The rows are grouped in 4 ways, from coarse to fine. Each group lies inside one group of the grouping before and may be the whole of it. The rows also spread widely along 10 directions, which tell nothing about the answers.
In the rows, 128 means zero.
Known rows, each followed by its group in each grouping:
[138 143 127 142 145  80 100 158 140 141 120  69  91 163 143  77 180 140
 155  95 144  97] | zanev q226 q932 keli
[173 130 122 182 182 102 109 107 147 138  92 142 124 125 159 126 102 152
  90 139 144 121] | zanev q677 q539 Kem
[137 169 143 180 130 151 180  97  96  91 120 138 135 116 115 190 109 172
  81 174 113 109] | Suner q292 q767 liv
[182  98 117 151 111 134 110 106  97 116  83 150 142 142 100  76 143 157
  75 139 120 102] | Suner q292 q767 Silu
[193 115 168 101 158 155 131 139 146 142 162  98  49 158 142 117 157 174
 148  81 133 146] | zanev q215 q181 deba
[121 130  93 136 118 165 100 149  69  66 144 132 101 177 102 103 183 153
 118 107 112 113] | Suner q292 q630 teku
[193 111 132 171 151 118 155 113 130 135 116 155 130 134 137 155  88 140
 117 174 112  97] | zanev q677 q840 Sofem
[107 133 149 130  99  99  65 203  98 131 100 112 154 111 117  96 133 135
 157 102 168 108] | zanev q67 q84 lok
[134 151 127 175 149 105  90 139 156 134  73  79 134  63 137  95 145 167
 139 138 180 112] | Suner q18 q519 nado
[194  88 108 149 118  86 106 170 155 162 138  79 107 138 129  64 138  98
 186 113 123  83] | zanev q215 q545 tige
[149 119  96 167  92 138 111 137 162 115 119  92 117  47 103  96 109 109
 164 152 136  87] | zanev q226 q932 zudus
[153 148 168 129  96  64 142 106 153 178 123  93 108 121 109 105 132 123
 128 116 130  87] | Suner q564 q789 sanar
[130 107  88 146  89 132 101 134 109  86  93 127 116 104  88  92 149 142
 168 186 141  66] | Suner q896 q725 deziz
[117 149 135 157  55 121 143 178  72 104 117 109 181  94  71 135 127 127
 155 165 120  73] | Suner q292 q972 dav
[ 83 140 136 131  82 130  92 156 100  87  89 144 124  80  92 137 114 153
 179 180 180  78] | zanev q67 q84 dirok
[199 115 105 186 136 121 168  63 153 131 109 125 114  92 125 132 105 143
  90 177 102  89] | Suner q896 q400 nor
[127 133 150 141  96  88 113 140 101 135  79 139 145 124 105 113 124 145
 137 173 152  68] | zanev q677 q840 pevu
[133 158 151 147 152 106 128 154 124 134 133  64  91 153 142 106 180 167
 134 103 152 113] | zanev q215 q545 tima
[144 161 149 158 191 117 110 151 150 137 139 104  96 139 174 150 126 160
 116  78 146 155] | zanev q67 q587 guvi
[211  82 107 155 128  97 123 169 147 155 126  86 132 127 130  83 139 119
 181 129 106  92] | Suner q896 q725 Napof
[119 136 110 172 121 124  82 166  91  91  81 144 165 111 121 119 119 153
 141 160 150  96] | Suner q292 q767 liv
[ 88 168 118 175  77  55 125 155  80 127 128 124 165 141 103 139 104  78
 122 126 118  65] | zanev q67 q84 dirok
[150 159 122 161  86  66 144 116 179 164 161  68  94 109 109 119 116  80
 163 118 108  73] | Suner q292 q767 Silu
[ 91 156  94 185  91 137 118 168 121  82 154 107 133  69 109 156  91  93
 165 145 128  92] | zanev q67 q84 lok
[123 174 135 178 101  61 115 124 146 158 109  87 147  93 120 112 109 110
 109 118 139  90] | Suner q292 q767 liv
[196 107 114 197 132 124 158 156 118 130 124  91 174 112 128 108 132 124
 123 140  92 102] | Suner q564 q789 sanar
[153 141 143 139 137  96 111 137 128 146 136 161 119 137 137 158  71 118
 130 113 125 123] | zanev q677 q539 Kem
[160 144 134 148 126 180 141 114 150 104 145  91  87  85 107 128 142 168
 114 118 126 135] | Suner q292 q972 dav
[142 136 151  83 108 132 106 115 176 132 143 115  31 103 106 131 134 161
 202 134 157 103] | Suner q292 q630 teku
[159 143 121 160  79 124 170 115 121 133 162  71 119 116  87 111 155 112
  99 110  87  92] | Suner q292 q630 teku
[118 147 106 146 100 149 132 109 107  74 142 154  87 136  94 159 115 138
 146 165 117  88] | Suner q292 q767 liv
[158 120  86 176 140 111 117 191 139 118 149  47 118 134 137  87 177 120
 190 113 111  96] | Suner q896 q725 deziz
[150 137 100 193 146 181 126 140 134  84 116  94 135  59 126 130 136 167
 122 157 136 121] | Suner q292 q630 teku
[119 172 136 174 114 101 119 135 186 149 136  66 109  46 130 124 103 112
 148 126 154 100] | zanev q677 q840 Sofem
[175 133 141 149 143 101 132 120 176 161 117 110 111  79 141 145  87 143
 152 144 135 115] | Suner q896 q725 deziz
[124 141  96 183 135 105 114 139  87  92 112 111 129 169 122  95 176 133
 104 134 127  87] | zanev q677 q539 Kem

New rows, each followed by its group in each grouping:
[122 157 140 151 147  74  97  90 122 139  79 126 113 150 133  87 156 160
  72 116 156 105] | Suner q564 q789 sanar
[158 124 139 159 122  92 102 145 110 146  87 122 159 120 121  89 130 137
  99 122 143 105] | zanev q677 q539 Kem
[158 103 127 128  98 148  97 125 115 112 104 139 111 109  93  84 138 147
 120 134 144 106] | zanev q677 q539 Kem
[106 161 128 147  79 107 111 138  78 119 115 163 167 108  94 150  83 116
 101 131 120  99] | Suner q292 q630 teku
[154 135  97 191 127  96  97 165 173 145 138  95 138  66 139 116  77  80
 166 118 130 106] | zanev q677 q539 Kem
[148 126 111 150 129 160 149 106 116  84 135 160  81 123 113 171  94 152
 150 191 127  91] | zanev q215 q545 tima
[129 142 103 197 126 127 116 169  80  97  99 137 193 101 127 136  94 125
 105 145 119 108] | zanev q226 q932 zudus
[114 172 152 127 143  68  93 167 167 160 153 109  79 140 156 150  97 113
 194  96 148 109] | zanev q677 q840 pevu
[196  99 163 131 104 112 123 152  97 163 106 154 171 125 109 114  95 132
 102 114 117 122] | zanev q677 q539 Kem
[ 90 153 175 115 107  98  73 198  80 128  83 119 150 133 119 100 159 170
 154 124 183 102] | zanev q677 q840 Sofem
[118 169  97 192 132 144 120  91 135 105 135 101 105  85 124 113 113 127
  50 106 134 124] | zanev q215 q545 tima
[183 137 162 173 147  92 116 171 126 174 100  56 176 126 146  70 166 158
  82  66 131 136] | Suner q292 q767 liv
[162  96 159  80 106 138 100 125  69 118  81 172 115 165  95  91 160 195
 106 132 142 116] | Suner q896 q725 Napof
[126 152 115 151 172 122  80 116 141 110 125 139  75 146 150 121 126 150
 109 100 151 136] | zanev q677 q539 Kem
[170 138 170 135 118  66 140 136 124 182 103  81 142 131 125  98 151 152
 110 110 130 105] | Suner q896 q725 Napof
[114 164 116 170 164 107  76 155 124 115  97  81 124 129 149  88 182 169
 111 100 162 121] | Suner q292 q630 teku
[137 158 138 162 155 129  91 148 134 123 109 139 137  98 148 149  84 158
 120 114 148 143] | Suner q292 q767 liv
[135 135 118 147 106  94 160  98  85 106 109 128 109 173  97 130 162 149
 121 181 113  60] | Suner q896 q725 deziz
[135 141 141 165 142  80  92 207 137 151 107  60 145 121 149  86 161 138
 179 116 157  96] | zanev q677 q840 pevu
[144 114  60 173 125 155  89 156 116  79 136 141 124 113 116 116 111 110
 158 128 111 111] | Suner q18 q519 nado
[157  95  69 178  80 131 111 134 118  87 111 124 130 109  84  84 133 108
 163 180 113  55] | Suner q292 q767 liv
[147 125 105 171 117 147 126 143 107  94 128 123 130 115 109 119 130 129
 124 143 119 103] | zanev q677 q539 Kem
[157 118  89 164 135 142 107 127 137 107 151 149 100 128 129 135  91 104
 118 106 109 122] | zanev q67 q587 guvi
[192  89  89 138 137  95  92 132 160 142 132 105  76 165 127  70 160 120
 173 116 117  84] | Suner q292 q630 teku
[152 126 143 110 103 107  92 141 168 155 144  94  71 111 112  85 136 120
 166  87 147 112] | zanev q677 q539 Kem
[113 156  98 209 117  93  94 160 124 106  76  88 176  75 123 100 133 132
 145 171 157  74] | Suner q292 q767 Silu
[151 110 120 166 100 111 154 149  75 103 102 109 147 159  95 109 177 142
 134 175 120  60] | zanev q67 q587 guvi
[163 107 134 117  87 178 131 135  82 100 125 146 131 108  86 115 130 161
 104 128 110 126] | Suner q896 q725 Napof
[174 115 123 143 141  79  66 109 132 163  75 171 143 120 142  85  83 137
  75  99 136 124] | Suner q896 q400 nor
[139 132 110 178 108  74  71 176 122 158 108 129 184 105 131  90  79  78
 112  93 125 105] | zanev q677 q840 pevu
[ 97 177 130 136  65 120 129 107 137 110 142  85  84  90  74 116 148 126
 137 131 139  83] | Suner q292 q972 dav
[151 126 144 151 135 134 165 100 110  99  96 143  97 138 113 164 142 184
 133 207 144  79] | zanev q67 q587 guvi
[176 117 139 141 105  84 133 201 129 162 171 117 141 136 126 148  82  79
 206 109  96  99] | zanev q677 q539 Kem
[142 129 136 148 143 109 106 161 143 125 125 133 109 114 143 159  91 136
 186 147 149 104] | zanev q67 q84 lok
[165 132 108 196 178 138 150 111 128 101 107 123 112 121 149 150 118 169
 114 184 137 100] | zanev q215 q545 tima
[147 130 140 161 166 127  85 199 129 119  97 105 144 100 153 118 134 169
 174 134 167 127] | zanev q677 q539 Kem
[132 163 105 195 140 115 104 127 179 122 113  47 110  64 129  86 157 142
 126 123 155 105] | Suner q292 q972 dav
[164 114  77 165 144 143  99 113 135 101 126 155 102 126 131 113  93 117
 109 123 111 115] | zanev q226 q932 keli
[158 121 111 138  91  91 113 164 132 148 152 115 122 131 113 109  98  78
 167  99 100  91] | zanev q226 q932 keli
[130 143 139 135  72  98 162  84  82 117  99 134 119 146  72 127 160 152
 102 184 122  52] | Suner q292 q630 teku
[128 148 175 108 127 140 108 117 147 132 119 103  72 102 119 114 148 180
 112  95 173 136] | zanev q67 q84 dirok
[168 124  94 183 156 164 143 103 111  79 110 160 123 105 132 159 101 167
 109 181 109 111] | Suner q896 q400 nor
[136 147 159 132 101  99 156 154  84 128 142  98 119 174 102 125 173 140
 137 123 118  90] | zanev q677 q539 Kem
[152 104  99 144 110 127 116 131  73  96 127 197 128 180 106 142  98 112
 108 135  98  96] | zanev q67 q587 guvi
[129 150  90 176  81 154 128 140 121  92 159  97 130  84  86 116 122 101
 120 115 100 105] | Suner q292 q972 dav
[153  78  82 171  75 126 108 169  79  90  93 139 167 119  82  88 136 108
 157 181 122  55] | zanev q67 q587 guvi
[175 134  97 173 148 117  89  84 196 153 124 133 103  63 141 118  62 113
  89 102 129 133] | Suner q292 q630 teku
[125 134  98 169 120  87  98 115 121 112  92 122 120 136 115  82 152 126
 127 151 140  73] | Suner q564 q789 sanar
[139 136  86 193 125 192 129  90 122  60 113 101 106  89 100  97 166 168
  73 151 127 110] | Suner q292 q767 liv
[135 129 118 150 111 184 137 148 112  77 144 117 102  99 103 144 134 149
 146 144 126 113] | zanev q67 q587 guvi
[ 93 165 130 164 125  41  75 137 135 148  75 108 128 125 135  92 137 127
 135 146 180  67] | zanev q677 q840 Sofem
[159 126 140 139  84 128 134 181 139 149 162  98 130  72 111 138  75  98
 186 122 119 107] | zanev q215 q545 tige
[103 174 138 148 106 104 128 112 150 122 131 104  94  88 113 140 117 130
 154 145 147  91] | Suner q564 q789 sanar
[101 140 136 116 106 119  88 170  61  94  92 145 138 148 107 113 157 173
 146 140 152 102] | Suner q896 q725 Napof
[190 100 117 153 144 128 155 117 120 114 118 143 106 155 126 140 120 147
 144 174 105  88] | zanev q226 q932 zudus
[137 148 164 152 146  81 131 168 156 146 117  95 110 105 149 168 112 152
 207 167 164  89] | zanev q67 q84 lok
[193 112 141 148 198 100  94 166 155 156  93 104 123 129 178 107 137 183
 156 118 152 138] | Suner q896 q725 Napof
[169 150 188 121 156 104 152 154 103 161 131 106 130 164 147 148 143 182
 106  90 120 146] | Suner q896 q725 Napof
[136 150  98 192 157 140 146 118 115  83 113 121 125 108 136 156 127 163
 117 178 124 105] | Suner q896 q725 Napof
[108 156  90 167  91 111 120 117 149 102 130 112 100  76  99 143 107 109
 175 176 135  64] | Suner q292 q630 teku
[155 152  89 197 144 138 134 151 185 107 169  69  97  80 143 148 107 111
 190 137 113 108] | Suner q292 q767 Silu
[166 132 110 162 110  84 152 123 145 132 150 101  95 155 113 132 131 107
 179 156 100  62] | Suner q292 q767 Silu
[125 162 130 146 146  88 120  78 135 129  99 136  89 136 131 139 123 160
  99 148 145 101] | Suner q896 q725 deziz
[130 126 148 105  98 171 110 104 121  99 112 159  78  95  91 134 118 170
 117 140 158 120] | zanev q67 q587 guvi
[211 101 144 162 146  86 107 141 144 183 100 157 168 106 146 124  53 116
 104 115 124 128] | zanev q677 q539 Kem
[149 144 122 156 106 116 110 157 149 149 144  72 129  85 121  88 117 102
 118  70 119 124] | zanev q226 q932 keli
[141 129  97 195 119 131 121 154 160 107 117  89 131  51 122 131 107 117
 172 171 145  85] | zanev q67 q587 guvi
[105 172 135 161 129 105 158 144  68  94 142 114 127 188 121 150 170 146
 122 135 108  93] | Suner q564 q789 sanar
[130 143 111 156 156 106  89  86 147 111  97 138  73 137 134 105 139 152
 107 141 162 101] | zanev q677 q539 Kem
[149 127 122 143 188 127  83 148 112 101  92 145 103 168 156 126 157 195
 144 140 156 122] | Suner q292 q630 teku
[115 155 129 166 175 136  95 125  91  91  80 155 124 135 149 137 122 192
  84 149 171 125] | zanev q215 q545 tima
[150 122 117 158  81  66  98 161 115 149  99 144 175 110  98 114  80  94
 158 148 124  72] | Suner q292 q972 dav
[176  89 109 134 122 125  73 122 174 139 123 122  77 106 121  70 118 118
 137  98 144 114] | zanev q67 q84 lok
[130 143 115 127 104 133 133 100  98  86 144 153  73 181  96 140 144 144
 133 146 110  88] | Suner q292 q767 Silu
[162 140 100 150 136 134 130 108 186 128 177  97  59  94 133 135 103 113
 149 104 108 125] | Suner q896 q725 Napof
[108 154 126 165 136  98  84 140 167 124  86  86 103  69 135 108 137 150
 163 151 191  92] | zanev q67 q587 guvi
[107 139 104 169 107 112 119 147  76  86 127 178 142 143 112 173  81 108
 137 165 118  82] | zanev q67 q84 lok
[136 142 142 117 109 105 123 178 111 131 175 108  93 174 117 131 143 112
 180  89 112 108] | zanev q677 q539 Kem
[128 149 139 153 137 128 121 193 104  98 115 133 143 118 129 179 109 165
 207 176 143 100] | Suner q292 q972 dav
[102 157 136 133 129 129  72 158 104  98 103 148 119 127 125 131 121 166
 145 123 161 121] | Suner q292 q767 liv
[152 159 184 119 172  79 118 153 145 173 129 129  97 145 168 171  84 161
 161 110 157 131] | zanev q215 q545 tima
[ 90 155 124 138  93 179 129 177  96  62 163 132 103 103 101 175 114 136
 192 163 130 100] | zanev q677 q840 Sofem
[110 123  96 118 104 118  82 156  77  85 122 163 107 174 103 115 138 133
 166 136 125  90] | Suner q896 q725 deziz
[ 97 153  97 158  86 159 126 172 103  74 167 137 114  87 103 175  73 100
 192 162 120  93] | zanev q215 q545 tige
[ 90 169 140 129  83 137 112 166 122  94 140  67  89 107  95 111 181 153
 187 126 154  92] | Suner q292 q767 liv
[102 131 116 144 117 102  51 174  93 110  85 133 141 138 120  79 148 137
 126 106 166 105] | zanev q67 q587 guvi
[182 122 114 189 102 135 181 101 106 127 120  84 159 102  98 103 149 136
  54 139  88 100] | Suner q896 q725 deziz
[120 137 127 115  81  83 105 142  93 129 123 167 128 141 101 140  89 112
 154 136 121  88] | Suner q896 q725 Napof
[155 121  74 185 135 147 126 122 134  93 145 104  91 121 122 105 132 120
 127 139 117  94] | zanev q215 q545 tima
[151 165 178 130 153 113 133 142 160 161 134  74  95 108 150 135 132 165
 130  87 146 142] | zanev q226 q932 zudus
[106 163 167 138 122 122 125 180 122 111 108  78 122  90 123 134 164 180
 201 160 170  98] | Suner q564 q789 sanar
[160 109 143 140  93 175 123 153 106 112 134 134 143  77 100 129  98 139
 108 116 123 133] | zanev q67 q84 lok
[120 160 101 162 152 126 108 137 129  97 137  88  86 147 136 114 176 154
 136 115 134 108] | Suner q292 q630 teku
[139 149 141 156 155 127 100 170 101 125 111 145 160 119 151 147  86 147
 105  99 131 147] | zanev q226 q932 zudus
[ 76 160  82 191 174 119  70 163 108  60  92 123 110 142 153 128 158 159
 154 158 175  94] | zanev q67 q587 guvi
[136 164 110 187 172  87  94 183 153 144 160  79 119 130 178 129 104  98
 155  72 132 128] | zanev q215 q181 deba
[171 123 141 155 124 139 154 131 134 129 151  68  99 128 118 105 169 145
 105 100 116 117] | zanev q67 q84 lok
[118 156 127 156 125 163 121 102  92  81  92 130 124  92 112 118 150 192
  68 145 143 120] | Suner q896 q400 nor
[132 108  92 142 135 174  94 144 107  62 117 163  84 124 120 133 116 159
 178 182 150  99] | zanev q215 q545 tige
[116 146 156 136 127 193 126 151  86  73 109 153 126  90 113 175 118 195
 123 158 157 136] | zanev q67 q587 guvi
[ 58 179 112 139 110  97  97 146  98  79 115 147  94 141 115 159 117 131
 188 169 155  69] | zanev q226 q932 zudus
[174 118 149 110 133 140 116 146 173 126 132 111  63 110 126 138 127 170
 225 156 149 106] | Suner q292 q767 Silu
[142 146 126 167 105  84 174 111  82 121 111 137 142 162 106 150 121 125
 108 177 101  60] | zanev q226 q932 keli
[131 154 132 144 119 113 122  85 145 126 102 149 106  76 119 152  80 150
 113 160 146 108] | Suner q896 q725 Napof
[105 151  99 167  91 165 105 143 125  80 135 103 123  58  97 108 127 122
 138 130 134 109] | Suner q564 q789 sanar
[114 120 115 126 126 157  71 184  85  78 138 140 104 157 122 109 150 145
 146  93 139 129] | zanev q67 q84 lok
